The rows come from 6 hidden closed curves, with some noise, and rows from the same curve form a group. Each curve winds through 6 dimensions. The rows are also pushed far along 3 directions, which tell nothing about the answers.
(in the rows, 128 means zero)
Some rows, each with its group after it:
[152 125 129 136 126  84 139 170 133 149 151 106 127 116] -> A
[154  46 129 121 150 137 112 174 123 153 150 127  57 224] -> R
[110 135 144  98 126 169  98 126  64 104  97 154 140 123] -> R
[147  92 154  96 162 140 163 185  88 154 138 133  58  98] -> D
[ 76 142 147 105 122 209 120 116  81  85 118 159 125  77] -> U
[117 122 115 115 116 125  97  85 125 113 108 160 152 159] -> U
[122 154  98 133 120 113 113  75 146  99 111 130 141 117] -> Q
[136 164 143 146 112  94 169 107 130 146 121 128 140  60] -> U
[142  83 114 129 124 147  90 125 162 145 150 174 125 193] -> A
[129 120 122 154 140  99 138 109 199 146 149 118 146 134] -> Y
[113 157 117 151 110  86 131  87 124 120 129 145 167  81] -> Y
[154 144  83 179 103  85 103  91 162 136 148 134 166 118] -> R
[ 87 127  88 140 107 169  69  74 132  93 153 170 161 133] -> D
[139  72 149 119 162 122 155 158 109 158 126 118  71 129] -> R
[111 147 150  92 151 155 141 134  95 124  88 121 147  71] -> D
[119 173 100 113  97 142  96 117  96  82 113 129 151  77] -> R
[111 119  80 137 126 136  54  77 126  99 126 152 157 155] -> A
[135  93 120 104 154 146 130 166 102 128 129 116  75 146] -> U
[128 155 117 175  85 126  91  93 188 102 147 125 155 143] -> A
[158 140 109 179 108  72 106 138 175 143 158  91 152 165] -> Y
[116 147 133 135 122 154 102  90 118 116 105 149 145 131] -> Q
[136 125 113 143 116 101 115 143 126 133 156 122 129 116] -> Y
[ 97 124 110  89 113 174  70 109  88  75 110 170 148 150] -> U
[119 144 111 151 107 151  66  81 172 109 122 135 170 173] -> D
[137  84 124 119 140 128 101 156 112 135 138 124 103 189] -> Y
[145 138 162 120 153 118 173 135 144 154 101 102 114 110] -> D
[139  95 134  62 170 143 177 179  69 132 118 136  51 122] -> Q
[159  99 123 150 147  52 116 139 168 173 149 114 130 166] -> Q
[144 139 103 156 109  85 109 139 179 132 174 119 155 141] -> Y
[162 140 156 150 148  75 213 154 166 178 132  88 118 108] -> Q
[124  69 108 125 141 133  96 134 170 118 157 130  94 169] -> R
[136 124 109 160 113  83 117  97 171 112 143 130 133 162] -> D
[131  96 134 153 126 115 123 128 133 133 118 115 119 159] -> Q
[171 134 106 166 109  65 118 140 207 146 154  85 150 182] -> R
[110 159 114 166 119  87 120  98 193 108 145 100 170  98] -> A
[108 149  99 132 103 147  67 100 127  96 144 174 176 106] -> R
[110  76 123 125 114 124  75 106 134 127 138 169 132 165] -> Y
[141 123 149  92 144 145 144 169 114 125 128 136  89  97] -> D
[139 209 120 139  85 100 132 107 132  91 110 117 164  90] -> D
[141 118 162  96 153 110 197 168  87 167 111 118  98 145] -> Y
[125 136 117 157 109 126  92 107 202 116 172 141 157 154] -> R
[168 153 169 137 112  96 175 178 119 164 116  88 113 126] -> A
[127 175 126  98 113 160 152 136  92  94 107 126 119 103] -> Q
[123 152  93 126 113 118  86  99 180  95 153 144 164 146] -> Q
[153 159 157 103 126 102 193 141 112 158 105 128 128 104] -> U
[ 97 144 112 126 122 147  68  86 134 104 105 134 186 104] -> D
[113 180 129 142 110 131 152 114 122 128 139 129 161  70] -> D
[158 124 142 151 160  65 197 166 140 178 139  72 102 101] -> A
[ 89 104 126 114 139 169  80  89 124 102 108 166 145 149] -> Q
[115 151 120 103 135 143 134  89  98  98  88 134 124 102] -> Q
[116  87 132 126 139 157 118 108 142 133 140 163 112 203] -> Y
[108 165 113 110 126 128 121 129 102  88 117 103 147  97] -> A
[100 112 140 105 141 148 121 118 132 119 108 137 134 116] -> Y
[150 130 135 149 107  95 121 132 130 147 136 120 129 151] -> U
[154 121 121 140 120  85 131 165 144 149 156 111 132 127] -> A
[128 161 100 151 111  78 109  72 163 108 110 115 178  89] -> U
[133 104 129 128 136 145  96 132 148 135 127 127 125 200] -> D
[142  81 121 117 132 148 100 164 135 135 163 146  89 200] -> U
[116  90 113 135 143 117 109 104 121 128 129 148 128 185] -> Y
[123 154 112 162  93 121  92  58 153 113 122 151 154 139] -> U
[120 144  96 164 107 114  86  83 165 114 156 153 174 101] -> R
[145 126 138 187  96  74 100  99 188 138 117 104 160 150] -> A
[115 164  69 147  84 100  48  82 165  72 136 130 199 106] -> R
[108  92 127 107 116 187  67 109 119 104 128 168 116 167] -> Y
[ 91  72 110 114 150 188  54 109 119 127 136 162 144 173] -> D
[115 139 107 154 105 126  85  91 192 104 154 143 166 122] -> A
[128 144  89 161  87  85  66 103 154 102 153 129 169 106] -> Q
[114 115 106 136 118 160  81  95 151 108 152 165 124 155] -> Q
[115 106 137 140 121 132 113 143 108 130 140 138 123 114] -> U
[144 138 164 133 148  87 197 157 140 158 105  79 121 111] -> A
[109 190 132 109 116 146 153 109 113  86  95 106 134  32] -> R
[135 117  96 153 120  86  86 104 169 116 136 109 145 146] -> U

New rows. What belongs after each?
[113 113 104 142 126 138 109  83 163  98 134 141 124 153] -> Q
[137  98 160  66 151 161 174 171  75 152 122 160  72 150] -> U
[125 139 129  99 126 149 114 137 115  94 129 151 109 108] -> D
[142 124 135 103 154 138 168 191 114 146 152 111  96 119] -> Y
[145 115 126  91 150 117 150 164 144 146 149 134 107 160] -> Q
[110 127  86 135 113 111  68  51 158  88 117 151 174 129] -> U
[154 117 168  93 154  99 196 167  91 173 100 117 101 135] -> U
[122 124 125 187 103  89  92 132 171 131 162 109 169 127] -> U
[112 128 111 167 101  98  86  82 193 117 155 149 181 131] -> U
[122  91 107  93 165 155 116 138  72 127 115 145 102 154] -> A
[125 123  96 149 125 109 106 119 133 120 162 134 136 124] -> Y
[125 189  99 151  82 109  92  93 200  80 133 103 180 110] -> R
[150 125 169  96 159 141 155 183  75 162  95 105  94  75] -> D
[154 112  96 161 108  65 102 135 175 130 171 117 130 143] -> Q
[126 188 110 134  88 123  98  99 148  75 127 141 157  83] -> D
[107 147 123 169  95 123  84  99 135 105 139 135 168  95] -> U
[124 116 106 158 113 118  84 110 142 138 149 126 159 185] -> D
[139  81 141  70 177 154 180 162  91 150 116 144  54 135] -> U
[122  72 126 124 154 168 101 138 153 149 159 149 107 197] -> D
[150 112 135 102 158 106 166 169 100 145 115  97  91 118] -> U
[112 105 137 138 144 147 131 126 164 132 144 135 122 151] -> U
[161 120 105 146 113 100  97 128 136 148 139 143 146 158] -> A
[121  94 146  84 146 160 138 137  73 132  95 160 104  97] -> A
[147  90 135 104 139 122 139 176 120 133 148 141  76 176] -> D
[105 163  95 163  90 122  99  85 138 111 152 141 184  97] -> D
[131 127 146 104 145 119 178 143  88 124 105 134  89 120] -> D
[115  78 111 110 149 160 105 125 115 126 152 174 111 137] -> R
[141 168 122 143  98  97 129  93 160 129 126 145 166 127] -> U
[134 158 137 158 128 111 138 132 151 168 135  92 177  86] -> D
[ 78 100 101 101 131 172  66 105  62  99 118 163 151 141] -> D
[154  99 150 103 152 129 148 187 132 148 145 128  76 124] -> D
[115 182 119 168 105 122 100  88 152 136 125 105 206  80] -> D
[108 187 134 132 114 166 135 101 118 117 120 133 161  73] -> D
[154 153 141 149 133  92 202 140 159 148 131  91 106 100] -> Q
[104  98 109  95 137 179  87 126  89 106 138 187 125 120] -> R
[176 122 114 168 107  67 107 137 166 170 150 117 153 157] -> A
[ 84 135 127 101 142 157 131 107 117  88 110 127 135  88] -> A
[128 151 112 192  84  95 112 105 191 113 149 105 167 112] -> Q
[115 174 116 123 129 130 154 125  84 108 124 125 137  48] -> Y
[ 88 105 108  92 155 172 123 111  90 100 129 172 117 134] -> Y
[119 106 122  91 149 161 134 113  96 117 109 159  88 119] -> U
[151 121 123 177  90  56  98 123 178 150 159 119 161 137] -> Y
[168 110 138  92 159 123 191 187  64 173 108 113  79 144] -> R
[127 142 127 152 131  74 150 128 169 131 143  90 151  85] -> A
[130 111 138 139 146  92 144 134 153 137 117  99 132 139] -> A
[106 152 131 112 131 150 138 124 104 125 126 136 151  57] -> D
[143 139 130 117 134 107 149 152 129 142 149 134 118  84] -> Q
[128  80 124 107 151 123 135 159 138 127 147 119  91 133] -> R
[155 207 144 134 103  89 147 144 103 123 100  91 154  46] -> D
[137 157 147 132 137  94 161 154 112 165 108  84 160  73] -> D
[103 136 101 122 132 145 111 112  97  99 141 147 132  98] -> Y
[139  84 145 111 146 139 146 129 110 158 120 152  81 173] -> U
[104  88 109 146 135 119  73  90 165 102 130 130 145 184] -> A
[106 144 125 110 122 172 110 127  87  86 121 131 111 114] -> A
[ 85 133 121 145 107 161  86  83 151  96 147 167 158 112] -> U
[112 126 108 124 115 170  66  92 173  86 140 165 135 167] -> D
[122 151 121 144 144 130 159 113 162 126 141 114 140  96] -> Y
[105  66 102 131 135 136  74 127 112 132 164 157 131 193] -> D
[137 117 156  98 166 153 187 191 109 152 126  93  85  91] -> Y
[113 148 152  93 142 184 137 127  71 113  96 140 103  43] -> D
[130 110  92 144 126 156  84  89 155 114 137 151 124 192] -> R
[112 160 123 130 127 130 104 100 136 121 106 116 185  84] -> D
[133 138 144 138 141 122 148 148 124 176 128  96 153 106] -> D
[163  99 156 138 161 102 164 150 176 173 130 103  95 160] -> D
[168  99 142 159 138  76 123 168 140 180 142  91 107 146] -> D
[130  56 112 120 150 117 104 150 166 127 163 126  93 169] -> R
[130 101 106 125 111 133  78 145 138 109 147 144 128 192] -> Q
[104 162 102 127 133 160 125 107 141  97 137 129 146  92] -> Y
[122  54 123 126 155 136 103 108 159 140 132 159 106 219] -> U
[ 91 124 103 126 116 149  96 107  88 112 138 155 153 122] -> D
[146 127 134 129 139 113 189 147 138 137 129 104  86 121] -> Q
[149 127  98 146 122  86 111 116 140 133 130 118 154 133] -> R
[ 91  98 117 105 159 178 126 107 133 108 130 154 121 132] -> Y
[123 110 108  97 146 146 122 113 144 110 126 143 111 142] -> U
[118 115 128 119 143 145  97  99 141 113 100 134 137 153] -> D
[ 99 154 125  98 127 154 139  94  98  82  99 154 125  83] -> D
[139 133 155 126 144 127 149 133 106 145  95 106 107 117] -> D
[158 101 124 120 163 101 159 176 108 170 141 109  93 158] -> A
[ 99 136 108 108 132 152  82  84 155  88 130 170 167 127] -> Q
[150 132 167 122 151 129 172 156 113 169 112 115  99 135] -> Q
[158 126 152 140 141  89 185 161 109 164 135 107  84 109] -> D
[112 138 103 130 108 142  85 109 122 105 145 169 164  96] -> R
[105  83 147 104 159 158 120 132 109 130 114 153 119 146] -> Q
[141  83 126  96 137 163 107 164 113 141 150 162 101 177] -> A
[110  86 148  84 154 136 138 148  71 134 104 149 111 116] -> U
[170 130 133 164 122  83 101 140 224 154 155 103 140 171] -> D
[107 110  95 125 133 119  77 126 138  94 140 119 140 161] -> A
[136 162 111 120 124 108 147 114 124 112 120 119 118  92] -> Q
[156 121 161 125 150 107 207 169 111 160 133 114  69 101] -> D
[117 107 123 140 129 126 107  83 160 126 120 149 139 170] -> U
[156 137 133 110 127 123 142 151  81 152 106 136 132 105] -> A
[129  43 133 117 171 152  99 128 163 139 136 152  82 211] -> D
[155  44 108 139 161  97 103 136 149 174 150 141 108 208] -> A
[ 78 119 150  81 142 213 134 122  69  97 113 180 112  87] -> U
[158 121 152 123 144 119 179 148 128 180 120 137 117 115] -> A
[147  94 137 134 151 109 178 152 158 154 146 110  80 157] -> Q
[ 83 116 100 126 130 156  76  82 162  75 134 144 151 147] -> A
[124 134 104 109 111 159  76 100  84 107 103 171 155 125] -> A
